All rows are made from the same 13 directions, up to rounding. Whole rows:
[[  6   7  -3  15   4   2   7  21  -7 -16 -16  22   5   4  -5  -8  -1 -10]
 [ -2  22  -4  -4  -1 -24   4  -5 -14   3   3 -27 -16  -8   2 -20  -5  11]
 [ 17  -9  -5   7   4 -16  21  21  -3   4 -22  -2 -19 -11 -19 -14   8  16]
 [ -7 -27   9 -17 -11  15   2  -4   9 -17   6  10  -9 -17  10  26  16   7]
 [ -3 -27  -7 -10  10   9 -12 -21   7  14  -3  -4 -15   5  13  -6   9  15]
 [ -1  12  -1   3 -12  -9  20  19 -12  -9  -1  20   0  -5  16  16  12  -9]
 [ -4  10  -5  -1  10 -17  -6  10   1   1  18  -9  -2   4  10   8   2 -13]
 [-13 -15  35 -20   1   9 -12  29 -27  28   2  -6   4  26  -5  -2 -16 -23]
 [  3 -11   3  14 -36  23   4   8  -2  -4  -7  24  15  23 -23 -11 -11 -11]
 [ 13  17  -7   4  12 -26   6  11   1  16 -13   2   6   9  25   9  12  18]
 [  5  29  -2  15  -7 -11  15  -9 -22  11   3   2  -6  -7  13  -5   0  -5]
 [ -3 -13  15 -11  20  -8 -19 -16   4  17 -33   2  -3  13   3 -11 -24 -13]
 [ 24  -2   2  21  -9  -5  -7 -27   2 -14   4  16 -17 -10  -9 -10  -3   5]
 [ -5  13 -19   6  19   0  11  -2   7 -11  -2  13   6 -14   2   2   5 -14]
 [-21 -19   0 -26 -28  15   0  -4   4  -4   0   5   6  12  20  10  10  14]
 [  2 -17   5 -12   6  13   0   9  -4   0  12  14   0  -4 -14  -2   9   3]]

The start of a row, then its end:
[-37   5  -4 -14  -3   7 -11 -28  -3   6   0 -28  -6   6  21  -7] : [-20 -24]
[  2  -7 -12   1  -4  -3   5  -4   3 -19 -22  22  -9   0   1 -16] : [2 5]
[  3  15  23  16   5   7  -9 -15 -17  13   8 -16  -4  -7   5   8] : [-15 -17]
[ -7   4  13 -23  -4 -15  29  22 -30  13 -21  -6 -16 -16  12  -1] : [11 16]
[-16 -16  -3  -4  -6  21 -14 -21   3  -3   5 -16 -10   4   2 -10] : [-6 -2]
[ -1   8  35  -7   7  12   1   7 -21  -9   8  -1   0 -25   1  21] : [-3 -8]
[-14  -4   4  -6   5 -12 -18  13   0  -3   6 -15  -9  17  27  13] : [ -3 -17]
[ -6   7 -13  -8  21  -6   1  -5 -14   3   6  10 -10  -2  13 -17] : [ 8 -2]
[ 20   9  -4  27   9   0  -7  17  -3  -9 -13  -1   1  12   4  -8] : [ 5 18]
[ -9 -15   1   5   0  13 -10 -21  20   2 -24  -2   3   7   3   6] : [-17 -17]
[ 10  -9   5  -9 -19  -8 -10  -7   7  12  21  19  10  18   9  12] : [ 9 10]
[  0   6  -9   7  18  10 -16   0 -10 -26  23  16  -3   0  -7 -22] : [  1 -11]
[  4  -1   0  10 -15 -12  11  11 -14   3 -24 -13 -22   5   2 -17] : [-3  8]
[-11  32  -9  -6 -10 -23   8 -20   5   4  -4 -25   6  -8  15   2] : [-9  7]
[-13  14 -12   0   3  -4  12  32 -14 -33   1   5  -6  -5   3  -9] : [  6 -12]
[  4 -26  -2   9   4   4 -20 -10  21 -16   8  -7 -22  -2  34  33] : [18  6]
[-17 -16 -20   3  -4  25  -4  -7  17  -8 -10  18  13  18   4  -2] : [ -2 -16]
[ 10  28   9  21 -17  -3   6  -6 -20   0  32 -18 -10 -17   9  13] : [6 3]
[  4  23   9   6  33   5   4 -12 -15  -1  11  -9  -5 -35   0   5] : [ 1 -5]
[ -3   8  -4  15  -4   5   9  -4  -1   0 -10   0  -1  -4   9   8] : [ -2 -12]
[ -7  -6   2 -23   7 -27   5  -2   6  14  -7   7  -7  -3  28  23] : [ 8 -6]
[  7  -4   6  -3   7  -8 -14   7  -6 -28  11   9 -18  -6  20   6] : [14 12]
[  0  -3   3  -6  -3  -7   2 -11 -11  20 -11  -6 -13   4  16  -7] : [ 2 13]
[  1  -3   2   4  -4  -1   7  40 -15 -35 -13  28  -9   4  23   8] : [18  1]
[  9  -2  10   0  -7   0  -3 -17  -8   6   1  18  -4   0   6  -2] : [0 4]
[  3  -5 -13   5 -11 -18  14  10  11   3 -15  -8  -9   2  -8  -4] : [0 1]
[  1  17 -15  15 -10  16  -1 -16 -13  22  31   5  13  17  22  -1] : [15  8]
[ -5  -4   8 -18  11   4  -7  -5  -2   1   4  12   8  -2   2   1] : [0 0]
[-10   7 -19   4  13  21   3   9  -6  -1  14  -6   8   3   6  -7] : [14  7]
[ 12   6  13   9  30 -14 -13  28   1 -18   3 -11  -8  -8   5  18] : [ 2 -5]
[ -6 -40  -2   7 -25  13   7  -6  -1  19  -2  -7 -33   6  -2  -1] : [  3 -15]
[ 13   9 -10  12   9   1   0  -8 -17  12  -2  35   3  15  22 -15] : [14 10]
[  8  -7   8  15 -27   2 -13 -13  -3  -1   2 -13 -14  12   2  -7] : [-7  9]
[  4  -4  11 -19 -10 -16  11  -8   3   6   7 -18 -12 -26  -8  11] : [ 6 20]
[-16  -5  14 -10  10  22   4  25 -24  -5 -25   2   1   5   7  -9] : [-2 -1]
[  1 -18 -10  -2   9  -4  -3  -1  19   5  -1 -19 -11  -3   4  11] : [10 10]
[ 10   7 -14  44 -16  28   3 -13  -5   3  13   2   0   7  -2  -5] : [ 2 -8]
[  1  18   6   8 -23 -22  -8  18 -11 -23  30  -7  -9   7   2   3] : [ -5 -16]
[ 13  -1  16  11  -7  -3 -10   3   6 -12 -15   1   4   3 -30 -10] : [-24  -8]
[ -6  18  -8  -2   2 -12   0 -11   1   0   2 -24  -1  -6 -11 -17] : [-12   2]
[-13  12  -5 -12   7 -20 -15  -9   0  -2   0   1   2  16  26  -4] : [-7 -9]
[-11  -6  17   5  11  32 -13  29 -21  11  -4 -30   3  19  12   1] : [0 7]
[ -2   3   5   2   1   8   7  -7 -29  21  -2  27  -6   8  25  -5] : [  7 -10]
[  0  19  -1  10  -6  10  18  26 -18 -13 -10   3  13  -2 -25 -21] : [-6  1]
[-22  17   0 -19  -3  -5   0  -1   5 -35   0   4  10 -13  17  14] : [-3 -9]
[  4  -3  22 -12 -17   5  -6  -8  -3  11  21  10  14   3  -2  17] : [-1  1]
[-1  5 10 -2 -2 -2  8 10 -2  4 -9  2  9 -2 -4 10] : [-5 -8]
[-10  -5   4 -22   5   8  -2   9  11  -6 -10   6  23   4   1  10] : [ 2 11]
[  7  -9   2   5 -14   1  -2   4  -4  14  14   6  -2  14   4   5] : [8 2]
[  2  22 -10 -11   8 -25  19  -3   2  13  11 -11   2 -21  11  15] : [16 16]
[ -2  -1   0 -19  16  -3 -11 -28   8  10  -1  10   8  -1   7  -4] : [-2  8]
[  9  -3   1  13  -4  -1   7 -19  10  10 -22 -20 -13 -14  13  14] : [ 4 19]
[ -3   2 -28  -5  19   1   4 -31  13 -27 -12  19  -9 -24  12 -13] : [13 16]
[  1   1   0  11  17  17  34  12 -13  14 -34  13   1 -21 -11   1] : [  3 -11]
[ -8 -22  -6  15   1  28   2  -2  -3   1   4  -3 -18  -4   2   4] : [  6 -18]
[  1   1  11  -4  -3  13  14  -3 -18  18  -3  16   6  -6  -2   0] : [4 1]
[ -5 -22  10  -1  23  27   0   3 -12  27 -36   3  -3  10  29   7] : [ 9 11]
[ -4 -12  -4  13  -6  21   9  -3  -7  -3   8  10 -15  -9  14  15] : [ 15 -12]
[ 0 15 -4  0  7 16  0  0  9 12  4  8 40  9 -2 10] : [3 9]
[-21   5 -21   1 -32  32  18 -26  -6  13  12  -4  11   2   3 -10] : [7 7]
[  1  -5   9  -1   0  -8   3  -7   2  -5 -11  -3 -14 -15   1   8] : [-5 -7]
[  9  16   0  -7   3 -14   3  13  -7  -5   5  32  17   7   9   2] : [10  7]
[ -1  21  -5  -4  -4 -13  11  -6   6  -6   6  11  14 -11  11  17] : [ 5 -1]
[  0  -8   8   4   0   4  -8 -13  11   4   5  -7  -2  -5   1  17] : [ -6 -13]
[ 8 -7 -7 18 -7 -5 -3 13  5 -9 -8 20 -4 17 10  5] : [  3 -13]
[ 15   4  -2  13   5   0  -6  -3  24 -15  -7  23  23   0 -18   8] : [-9 -8]
[ -1   7  16   0 -36  -8  13  -2 -11 -16  -7   6 -10 -12  10  14] : [-3 -2]
[  4 -13  -3   5  16   0   9  -4   1  11 -18  -3 -19 -13  15   9] : [12  5]
[-10  16 -19  -4   6   0  11 -13   0   4  -2  -1   7  -6  13  -5] : [7 9]
[  6  10  12   6 -14  15  -8 -19  -3 -13   4   7  10  -5  15  11] : [ 2 18]
[  2  -8 -13   8 -15 -11  -6   6   0  -4  -3  18  -8  28  12 -13] : [ 2 -6]
[ -7   6   4 -23  10 -11 -18 -10  25 -12  26 -11  17  -9   6  27] : [0 2]
[  5   3  -9  27 -20   5   6   3   8  -7  -7 -18  -6   2  11  14] : [5 7]
[ 15  -4  19   0   6  14  -1 -16  -3   5 -17   2   3 -15  -4   1] : [ 1 29]
[ -1 -23  23 -16 -12  -6 -14  12   8  -5  16 -30 -14  -4  -8  19] : [-2  5]
[ 17  -1   2   6 -18   4 -14 -27  21 -12  11  12  15   0 -18  -1] : [-5 16]
[ -5  -4 -14   3 -12  -8  17 -20   7  -4 -11  13 -14 -14  -6  -6] : [ -5 -18]
[ -7   6  -5 -13 -12  10  17  10 -18   7   9  13  13   3 -13 -18] : [7 8]
[-13   9   1   8 -25  23   6 -10  -3   1  23 -10  11  -4  -8   9] : [ -6 -16]
[ -8  13  15 -15 -11  -2   2  28 -26 -34  -5 -14  -8  -7  -2 -17] : [-1 22]
